There are 9 hidden switches. A switch that is on adds its own fixed numbers to the row, and there is some noise. The rows also spread widely along 11 directions, which tell nothing about the answers.
In the rows, zero is written as 128.
Known rows, each followed by its switches (1 for on, 0 for off):
[116 151 119  74 157 107 126 148 156 133  64 101 131 171 116  93 119 138
  95 161 141 145 125  95 106 124 153 152  88 127  88 104 108 171 125  97
 114  59 109 147 116]
0 1 0 0 0 0 0 1 1
[122 149 143 141 182 142 175 154 111 129 128 140  76 133 116  98 154 134
 130 168 146 146 125 127 165 114 138 142 122 168 147 118 113 124 177 172
 138 145 154 143 153]
0 0 0 1 1 0 0 0 0
[109 175 128  76 176 118 134 155 105 131 111 153 126 115  82  57 182 131
 174 134 139  99 134 187 173 123 110 109 114 145 143 166 155 159 133 148
 130  92 145  84  52]
0 0 1 0 0 1 1 0 0
[118 134 131 152 129 128  96 120 101 138 130 129 136 130 118 118 125 136
 114 134 124 169 105 115 104 158 125 129 113 112 105 150 143 167 159 108
 102 122 131  90 118]
0 0 0 0 0 0 1 0 1
[136 126 159  62 133 113 103 148 144 142 113 116 174 118  99  57 159 156
 166 114 134 119 121 132 131 127 122 146 149  94 122 160 163 154  47  76
  93  87 110 122  93]
1 1 1 1 0 0 0 1 0
[118 141 105 108 164 102 125 147 127 138 134 109 154 111 147 148 136 166
 145 109 129  97 105 164 145  82 120 114 144 110 114 164 132 164 116 131
 142 123  94  96 103]
1 0 1 0 0 0 0 0 0
[131 193 133 116 180 112 129 122 124 137 109 100 143 185  96 140 158 116
  98 177 150 128 119  63  84 112 160 164 113 144  88 113 120 172 127 122
 166  90  93 116 108]
0 0 1 1 1 0 1 0 0
[115 126 115  97 125 110 162 129 103 187  99 127 128 146  59 102 143 127
 109 131 200  66 173 159 124  77  96 151 174 156  75 118 137 106 112 167
 163  74 108 113  56]
1 0 1 0 0 0 0 0 1
[134 121 149 118 119 131  96 148 110 190 116 122 124 132  82  73 137 144
 120 131 187 126 129 126 145 144 101 149 133 121 135 138 150 129 133 133
 115  87 132 136 117]
0 0 0 1 0 1 1 1 0
[147 120 130 113 123 156 113 163 162 139 103 107 125 136 126  81 119 137
 137 130 168 140 100 114 150 137 102 155  89 115 139 139 120 115 160 109
  84 133 145 149 147]
0 0 1 0 1 0 0 1 0
[140 148  97 142 117  78  94 138 130 149 119  96 163 135 122 128 111 135
  88 108 126 144 133  83 114 114 160 181 122 111 109 126  81 195 119  87
 138 114  81 100 152]
0 0 0 0 1 1 0 1 0
[139 118 157 144 126 125 146 144 112 188 134 110  90 148  84  91 119 129
 106 161 176 142 111 105 124 120 105 180 133 156 101 117 118 105 170 148
 123 124 143 141 139]
1 0 0 1 0 0 0 1 0
[128 137 145 145 124 125 131 160  91 130 130 161 120  98  87  50 162 131
 154 120 129 146 131 150 185 143 112 149 133 134 159 158 139 141 166 135
  98 160 155  95 137]
0 1 0 1 0 0 0 1 1
[124 148 116 121  89 138 141 158 134  85 117 169 148  98  96  58 166 110
 169  96 111 111 160 171 172 127 116 146 133 133 144 167 134 130 133 114
 103 173 135  80  90]
0 0 1 0 0 0 0 1 1
[117 103 135 184  61 134 103  96 125 146 138 120 153 139 116 128 106 137
 104 134 113 186 114  79  56 169 149 146 144 101  61 131 145 156 108  69
  83 146 137 105 123]
1 1 0 0 0 0 1 0 0
[103 175 128  82 128 157 114 126 153  84  81 162 145 151  98  81 163 116
 135 156 113 127 169 141 136 153 143 113  97 125 144 149 155 164 104 117
 118  78 140 124  62]
0 0 0 1 0 0 1 0 0
[143 185 157 132 143 141 117 136 113 110 136 152 157 123  99 100 188 110
 152 120 138 112 152 125 136 132 117 156 163 126 162 150 154 146 107 120
 139 159 111 103 111]
0 0 0 1 1 0 1 1 1
[110 112 157 149  85 190 158 114 166 112 111 158 139 130 122 128 136 145
 122 150 154 123 143 141  88 131  98 125 181 110  77 133 173  98  98 116
  83 164 138 167  95]
0 1 0 1 0 1 0 1 1
[138 154 130 102 158 145 109 171 149 103  87 111 135 138 143  78 162 149
 145 145 148 164 112  89 168 143 155 126  86  95 178 128 130 158 126 100
 101 120 134 146 167]
0 1 1 1 1 0 1 0 0
[121  97  88 134  75 126  80 156 138 180  72 106 171 124 120 131 105 176
  80  99 218 104 141 145 172  98  95 129 142  65 125 143 133 139 137 131
 109  98  98 138 140]
0 1 1 1 0 1 0 1 1
[111 109 147 110 157 135 155 137 140 121 116 123  74 137 127  68 120 167
 110 173 110 208 109  98 123 157 179 138 106 152  93 112 106 148 127 106
  76 100 158 162 155]
0 0 0 1 1 0 0 0 0
[122 140 112 153  95 105 146 147 114 133 137 145 122 100 107  75 158 155
 114 101 120 145 178 131 160 122 176 155 180 148 129 122  96 155  93 120
 127 155 118 113 143]
0 0 0 1 1 1 1 1 0
[118  86 112 148 110 163 104 118 142 157 124 116 133 115 157 157  85 184
 110 110 172 132 106 162 119 120  87 105 144  98  90 154 139 122 151 132
  83 120 129 152 133]
0 0 0 0 1 0 0 0 1
[104 164 154 166 148 169 119 113 137 128  94 137 135 175 112 147 120 107
  79 189 157 155 108 117 101 153 101 135  91 109  93 137 168 163 192 142
 104 123 158 133  92]
1 0 0 0 0 1 0 1 1
[ 99 115 106 132  87 128 148 137 169  99  85 132 129 118 147  90 117 181
  87 129 109 183 164 116 129 132 192 137 153 114  85 111 101 170  79  83
  72 126 120 157 152]
0 1 0 1 1 1 0 1 1
[102 169 118 173  72 155 135 128 162  62  92 166 135 153 117 104 150  85
  93 148  84 175 179  95 120 167 189 145 112 131 128 108 120 166 127  97
 114 174 148 116 115]
0 0 0 0 0 0 1 1 0

New rows, each followed by its switches (1 for on, 0 for off):
[145 174 167 138 155 158 145 139 120  94 144 143 120 140 106  69 176  92
 188 158 112 159 100  88 105 162 121 160  94 144 150 141 141 130 156 101
 104 179 162 107 130]
0 1 0 0 1 0 1 0 0
[132 134 140 150 136 152 142 125 166  90 141 118 141 116 179 140 132 148
 141 130 103 158 112 104 102 125 145 137 144 100 120 136 128 145  99  88
 100 179 122 141 154]
1 0 0 0 1 1 0 0 0
[101 187 129 142 163 123  98 125 113 114 129 147 162 131 123 144 146 130
 126 132 102 132 108 155 120 141 124 113 120 120 109 171 156 203 158 125
 118 131 121  73  78]
0 0 0 0 0 0 1 1 1
[100 132 144 126 133 141 133 141 128 148  64 128 111 166  90  79 126 126
  69 176 175 169 142 119 146 150 138 139  97 119  98 109 147 156 158 137
  95  84 161 142 103]
1 0 1 0 0 1 0 1 1
[ 96 189  99  95 181 121 170 158 137  95  78 148 108 146 110  86 164 125
 126 157 125 123 165 163 194 107 169 123  91 159 140 127 112 177 152 162
 142  97 151 112  93]
1 0 1 0 1 0 0 0 0
[120 135 103 144 137  94 140 158  87 182 146 126 141  88  98 118 143 180
 145 100 170  81 106 187 165  72  79 137 173 136  94 179 127 142 165 157
 126 148 105  77 108]
0 1 1 1 0 1 0 1 1
[ 99 156 110 103 152 106 145 152 129 153  82 134 106 153  91  95 129 138
  85 164 155 124 154 142 163 111 146 140 104 153 110 121 109 171 156 158
 142  65 130 133 101]
0 0 0 1 0 1 0 1 0
[111 130 109 109 113 140 169 153 178 111 105 140 116 117 141 103 134 149
 132 119 132 102 161 165 147  96 132 126 159 140 114 119 113 117  96 129
 123 144 120 156 110]
0 0 0 0 0 1 0 1 0
[132 163 164  99 213 100 112 136 118 152 139  97 156 135 132 146 146 160
 123 146 140 121  85 116 106 103 120 143 152 107 102 150 154 176 104 120
 141 100  82 124 116]
1 0 0 1 0 0 0 1 1
[118 163 153 105 173 116 117 135 123  87 103 139 145 138 110  79 171 126
 117 154  93 189 137  89 144 162 201 140 104 114 143 127 129 203  91  90
 113 106 129 109 130]
0 0 1 1 1 0 0 0 0
[ 96 114 138 197  91 139 156 139  90 174 133 159  70 123  79  76 136 148
  81 146 157 179 165 145 176 153 158 140 166 166 113 113 127 134 166 173
 101 148 188 129 142]
1 0 0 1 1 0 1 1 0
[111 106 156 162 125 132 137 118 103 140 150 161 145  86 129 136 160 147
 136  93 131 118 151 171 133 125 128 105 219 105 128 140 167 132  57 136
 134 165 124 116 106]
0 0 0 0 0 1 0 0 0
[108 159 113 130 162 110 154 137 136 142 124 134 140 122 141 171 150 153
 108 106 146  76 160 171 143  71 142 119 200 142 111 120 115 153  78 161
 173 128  93 136 108]
0 0 0 0 1 0 0 1 0
[133  86 144  74 146 127 117 140 147 172 116  76 122 139 134 100 119 190
 120 140 168 148  93  89  90 122 143 128 149 107  80 110 131 121  66  89
 104  71  95 171 131]
0 0 1 1 0 0 1 0 0
[107  77 145 185 122 124 107 116  92 152 143 125 119 106 140 135 103 182
  78 126 123 211 101 111 121 157 155 117 157  97  92 137 138 163 139 113
  85 142 134 122 170]
0 0 0 1 0 0 0 0 1
[ 86 151  80  90 120 129 158 137 143 123  82 143 114 137 112  97 134 150
 114 135 140 102 182 183 145 101 136 107 135 155  93 127 123 144 127 148
 131  76 126 124  62]
1 0 0 0 0 0 1 0 1
[137 152 148 104 143 169 152 154 149  95 119 151 121 122 131  88 182 110
 182 127 139 101 151 135 146 121 115 123 146 129 180 123 148  91  96 129
 140 164 134 148 115]
0 0 0 0 0 0 1 0 0
[110 145 100 132  75 152 144 144 133 109  66 159 109 150  73  64 132 102
  96 158 159 137 194 129 174 128 125 158  89 141 148 126 117 123 189 155
 123 108 155 128 112]
1 0 0 1 0 0 0 0 1
[130  68 147 131 109 137 154 144 126 157 133 122  87 112 127  83 121 168
 121 125 153 158 131 113 135 128 138 139 173 131 118 107 118  88 101 124
 107 134 133 170 165]
0 0 0 1 0 0 0 0 0
[118 127 111 155 116 141 114 104 120 179 127 121 155 147  98 175 112 138
  95 131 180  97 115 144  95 107  93 134 146 124  61 151 140 139 149 145
 130 107 121 109  83]
0 0 1 0 1 0 0 0 0
[105 182 135 147 135 140 152 118 105  88 136 155 135 138  91  97 166 117
 142 167  92 155 115 122 106 142 139 144 112 149  90 163 151 165 168 117
 107 161 143  65  79]
1 0 1 1 0 0 1 0 1
[121 115  96 174  63 108 137 163 104 161 106 153 115 105  82  59 134 144
  96 103 157 150 184 139 205 129 153 165 148 138 148 124  93 145 149 142
 114 146 149 114 165]
0 1 0 1 1 1 0 1 0
[101 100 124 165  95  90 136 128  65 166 120 135 104 121  74  76 144 158
  68 130 139 192 164 105 140 149 197 142 175 146  83 100 114 162 114 125
 119 118 128  95 134]
0 0 1 1 0 0 1 0 1
[152 146 136 127 102 202  99 149 172 115 117 130 160 130 142 125 139 118
 172 114 179  80 113 142 122 126  39 135 123  89 159 163 166  77 155 119
 104 174 123 148 110]
0 0 0 0 0 0 1 1 1
[118 143  84 123 106 102  78 140  96 148  92 135 161 131  73  93 122 117
 111 108 150 120 140 152 166 132 105 141  81 115 128 171 120 179 190 130
 121  81 126  59  85]
0 0 1 0 0 0 0 0 1
[148 146 130  84 147 173 136 136 209  92  89  92 150 166 163 140 131 132
 139 155 152 114 107  81  76 104 123 147 106 103 105 113 120 109  95  85
 116 122  95 180 126]
0 0 1 0 1 0 0 0 0
[148 161 110 113  91 160 138 156 165 103 136 130 167 106 127 102 163 124
 197  93 150  57 133 159 132  86  58 153 158 119 137 169 145  83 124 108
 121 193 101 103  85]
1 0 1 0 0 0 1 1 1
[147 141 178 135 184 110  69 140  86 203 133  93 135 158  99 119 136 118
 104 149 183 151  77  80 111 157 108 157 113 106 138 128 155 161 155 126
 137  98 124 120 141]
0 0 0 0 0 0 1 1 0
[120 132 184 110 217 116 147 156  87 137 122 117 104 126 123  87 173 153
 126 160 151 175 100 106 160 130 156 127 141 116 142 119 157 154 121 140
 126 119 135 133 149]
1 0 1 1 0 0 0 0 1
[122 134  99  81 136  75 115 164 120 162 101 114 147 108 110  78 132 181
 125 103 143 111 148 159 173  93 134 145 148 117 120 149 114 176 101 120
 125  71  92 110 118]
1 1 0 1 0 0 0 1 1
[151 127 157  88 125 149 134 164 168 107 123 120 139 115 142  72 170 135
 177 106 133 119 127 113 125 126 129 141 163 112 145 122 141 100  55  83
 107 164 112 150 127]
0 0 1 0 0 0 1 1 0
[129 116 100 118  95 100 131 148 141 163 107 114 134 116 118  92 117 159
 103  97 158 117 171 135 151  99 145 162 166 124 116 115  95 142  84 118
 131 103 102 136 136]
1 0 0 0 1 1 0 1 0
[138 126 145 178  78 154 105 131 107  94 136 153 162 103 118  95 173 108
 149  92 125 157 148 107 138 159 133 136 164  85 165 140 159 125 107  90
 109 211 132  89 140]
0 0 1 0 0 0 1 0 1
[118 174 146  85 175  98  99 158 114  95 102 149 157 111 113  58 170 124
 145 115  97 148 147 149 173 152 150 129 109 106 168 158 143 207 100 100
 113 103 123  86 102]
0 0 0 0 0 1 0 1 1
[145 160 144 108 163  91 115 152 119 142 138 101 147 127 103  74 147 144
 138 141 124 154  94  96 137 123 140 180 106 126 117 158 115 182 133  94
 108 117 113  92 134]
1 0 1 1 1 1 0 1 0
[111 148 134 174  58 165 132 120 123 111 102 180 133 135  67  76 145 101
  97 138 144 151 191 134 155 156 129 165 134 135 132 141 142 137 157 139
  97 149 168 114 109]
1 0 0 1 1 0 0 1 1
[103 170  86 122  82 161 164 152 173  66  59 173 124 145 108  90 149  95
 113 134 131 103 209 159 167 113 135 139 109 148 145 118 108 125 151 144
 133 143 137 131  91]
0 0 0 0 0 0 0 1 1
[165 116 130 122 107 123 109 144 120 152 154 105 139 106 117  85 141 150
 159  99 151 125 125  97 120 119 115 170 161 120 144 139 113 106  98  93
 125 140  97 126 156]
0 0 0 1 1 0 1 0 0
[ 96 155 135 135 136 135 165 151 128 123 105 161 127 125 100  98 172 137
 131 145 138 118 149 172 185 113 138 120 149 135 129 143 154 151 133 160
 123 146 157 118  96]
1 1 1 1 0 0 0 1 0
[125 184 116 102 157 139 109 154 167 107  86  99 160 158 143 107 142 146
 139 150 140 137 100 111 122 125 125 139  80 104 109 147 136 177 149  91
  92 113 118 121 117]
1 1 1 0 1 0 1 1 1
[135 136 139 130 105 136 138 150 114 131 118 147 111 116  75  22 137 121
 161 134 135 159 123 135 143 158  98 175  94 149 121 156 121 132 175 104
  63 143 171 100 121]
0 1 0 0 1 1 0 1 1
[ 99 115 128 167 102 171 117 138 137 135 116 155 141  92 145 122 126 192
 126 111 161 140 132 197 185 133  93  93 159  83 134 178 169 144 146 144
  61 157 164 141 133]
1 1 0 1 1 1 0 1 1
[ 85 161 115 183 136 129 138 132 129 109 123 152 122 130 149 161 147 138
  89 133 106 152 143 150 146 133 173  99 154 131 112 122 131 184 139 149
 135 170 135 114 123]
0 0 0 0 0 0 1 1 0
[115 162 128 128 172 132 159 131 130 104 114 129 136 139 134 153 160 125
 123 142 136 111 130 128 114  92 138 123 151 129 104 120 134 142 117 136
 155 149 101 117 106]
0 0 1 0 0 0 0 0 1
[125 145 109  95 137 112 147 168 131 177  71 119 125 148  81  85 152 148
 101 138 215  89 168 140 179  82 127 154 143 138 126 111 111 135 118 163
 146  74 113 153 118]
0 1 1 1 1 1 0 1 0
